There are 3 ways to turn a row about zero (a turn may also mirror it). The second row of each pair is the first, turned, with some noise. The first 27 pairs use one turn. New pairs use 2 turns, one after the other, and a turn may come again.
Some pairs, each with its turns in order after it:
[ 4 18 15 31  2  3 28 12]
[-35  -1  -9 -10  13   7 -22  13] | (0)

[ -9  -3 -56 -46  66 -53   8 -62]
[ 22  47  77  31 -30  53  48 -24] | (0)

[ -6 -52  13  25  -1   9  26 -12]
[  8   7  29 -30  46 -10 -21  16] | (0)

[-12 -32  -6  -5   0 -18 -12 -12]
[ -4   3   6  20  37  -8  -4 -11] | (2)

[-19  17  26  23 -22  22 -22  -3]
[ -5 -22  27  -6 -22  28  26  16] | (1)

[ -3   1 -67 -16  -7 -12  -7 -20]
[  9  42  19 -31  23   6  10 -42] | (2)

[-28  34 -46   6 -28 -11  -2  11]
[-12  -3  46  29  -5  19 -43   5] | (1)

[ -7  13  -7 -10  16 -16   0  -7]
[-21   1   0 -11   0  -8 -10 -20] | (2)

[16  2 -2 -7 -2  7 21 15]
[  6   5  -2   8 -28   5  19   1] | (2)

[ 33 -25 -64  33   0  48   5  14]
[-41  27  27  -2  44 -41  -2  54] | (1)

[ 10 -17  29  -4  -5   2  -5 -47]
[ 16  25  29  13   1 -35 -32  -2] | (0)

[  8  22 -30  38 -41 -13   2  11]
[-43  22  25   8  -6  31 -22  16] | (1)

[33 72  6 47 -4 73 37 -8]
[-17  29  90 -62 -38 -13  15  24] | (1)

[-15  18  -4  76  11  27   0   2]
[  0  39  42   6 -10  21  29  45] | (1)

[ -9 -76   8   0   2 -37 -19  16]
[-15  -2  27  61  50 -33   3   8] | (2)

[  0 -32   4  -1  -9 -22  -7 -13]
[-7 -5  8 20 31  0  9 -1] | (2)

[  9 -22  -1  60 -34 -19 -27 -57]
[ 41 -30  44 -12 -16   3 -69   4] | (0)

[ -5 -14  -1 -27  76   5 -15   2]
[-28  28 -36  22 -12 -42 -32 -25] | (2)

[  5 -59   1 -14   6   4  40 -52]
[ -2   8 -54  10 -31 -60   2  19] | (1)

[ 12  -6 -23 -20  62 -10  14 -15]
[-23  31 -12  21 -19  -8 -25 -49] | (2)

[  9  12  25 -42   0   4  29  13]
[-27  37 -20  -3   1 -26  22 -20] | (0)

[  9  76 -11  27  35   7  15  -9]
[-64  -3   4  35 -41  29  -9  18] | (0)

[ 10  76  19  46  -4  22  -2 -13]
[  8  18  58 -47 -34  37   2  20] | (1)

[31 -1  4 -2  4 13 16  8]
[-18  11   6 -24   5 -20   4  -5] | (1)

[  9  -8  23  11  -4  -8 -41  -9]
[-23   7  -4  -1  30  -2  -7  36] | (2)

[-18 -35  13 -29 -12  -1   0  57]
[ 16  -4 -44 -22  48 -11  36 -20] | (0)

[ 29   8  55 -24  10 -37  -4  -4]
[  1  48 -22  26   4 -10 -26 -41] | (0)

New pairs. What belongs after each?
[  7  16 -19   0 -28  26  41  -6]
[ 19  17 -29  12 -11  39  32  -1] | (2) (2)

[ 35 -40 -50 -21 -64  -4 -66 -23]
[-83  -3 -51 -60  15  -8 -33 -16] | (0) (1)

[ 24   1 -13   1   3   4  -9  34]
[-10  10  17  -3 -16  18  -6 -27] | (2) (1)

[-19  50   3  -6   5  -7   2  -3]
[ -7  -1 -34   3  13  17  17  31] | (1) (2)

[-12  64  72  -3 -12  -6   1  76]
[ 23 -60  88  -2  -1  52  33  16] | (0) (0)

[-4 51 20 -3  5  6 31 39]
[-12  22  21  27  -8 -48 -28 -12] | (1) (0)

[-20  -9  57 -16 -33 -18  76  26]
[ 26 -46  12 -31  42  74  -9 -28] | (1) (2)

[ 22  65  -1  -4   0 -13  12  16]
[ 50 -12  15 -41  32   8  -5  -6] | (0) (2)

[ 11 -32  21  18 -41  13  -5 -16]
[-50  22   0   1  17 -19  19   1] | (0) (2)

[ 14 -40  23  64  -4  -5  36  19]
[  8  22  72  14 -43   1 -19 -22] | (1) (1)

[-44  34  11   6 -18  27  13  32]
[ 44  32 -26 -37  -7  -8   0 -28] | (2) (0)

[ 18  63  17  -7  76  -9  38 -40]
[-68  20 -40 -34  -6  32  69  11] | (1) (2)

[-34  43  45  -6 -10 -19   9   1]
[  1 -24  12  -3  47   9 -48 -18] | (0) (2)

[-11  14  49 -12  28 -45  56  15]
[ -9  -4   3 -41 -57  -7 -56  31] | (1) (1)

[ -7 -17  26   3 -59 -27 -56  19]
[-28  59   5  25  48  31   7 -12] | (0) (2)

[ 76   0   6  53 -35 -10 -12  -5]
[ -1  49 -14 -48  43 -24  41  34] | (0) (2)

[ 20 -16 -34  41   7  -7  38  50]
[ 56  15  48  -7 -27  35  -4  -7] | (1) (1)

[-29  -5 -11   1  17 -28   1   0]
[  7 -11 -30  19  -6  15 -20   0] | (0) (2)

[ -6  17  -2  31 -55  -9 -22  24]
[-14 -16 -19  39 -36 -34  37  10] | (2) (2)

[ 27  -6 -76 -11  12 -17  13  35]
[  0 -15  10  76   7  38  -8  -3] | (1) (0)

[-16 -12 -36 -33   2  -4   3  -7]
[ 32  -9   1  13   4  32 -21  -1] | (1) (0)

[ -1 -33  -2   1  36  17  -6   7]
[  8  28  22 -21  25  -8  14 -17] | (0) (1)

[-16   6 -11  -4   7 -10  76   0]
[ 44 -30  17  11 -40 -18  13 -29] | (0) (1)

[ 15  -2 -33   7   9  13 -14   9]
[  7  -5  21 -28   0  16 -16 -12] | (2) (1)

[-23  -1  22 -13  -1 -21 -12  38]
[ 10  20  -3 -13 -26 -28  12  34] | (1) (1)

[ 28 -13  -3 -13  -7  -5 -13   8]
[  1  12  -2  -2   8 -20 -12 -22] | (1) (2)

[-11 -28 -28 -17  -5  -3  19 -43]
[ 29  11  -7 -31 -15 -25  -2  40] | (2) (1)

[ 28  76 -26  -6  46  16  17  -2]
[ 14  48 -42  61 -18 -30  -8 -32] | (1) (0)

[-17   9  -3 -26  18 -12 -10  19]
[  6  -1  17  -7  -5   9   2 -35] | (2) (0)

[-20   6  10  43  12  11 -30   0]
[-18  21  -4  -7   8 -41   6  29] | (2) (2)

[ 76  -7  73   4  23   5  10 -21]
[  8   0 -20 -30 -10  -1  59 -82] | (1) (2)

[ -4  15   4  36  -8 -32  13  16]
[-30 -17  -2  14 -20 -25  -3  21] | (1) (0)

[-51   3  15   3  -5 -43  -2 -76]
[-89 -11  17  -8  25  14 -15  35] | (1) (1)

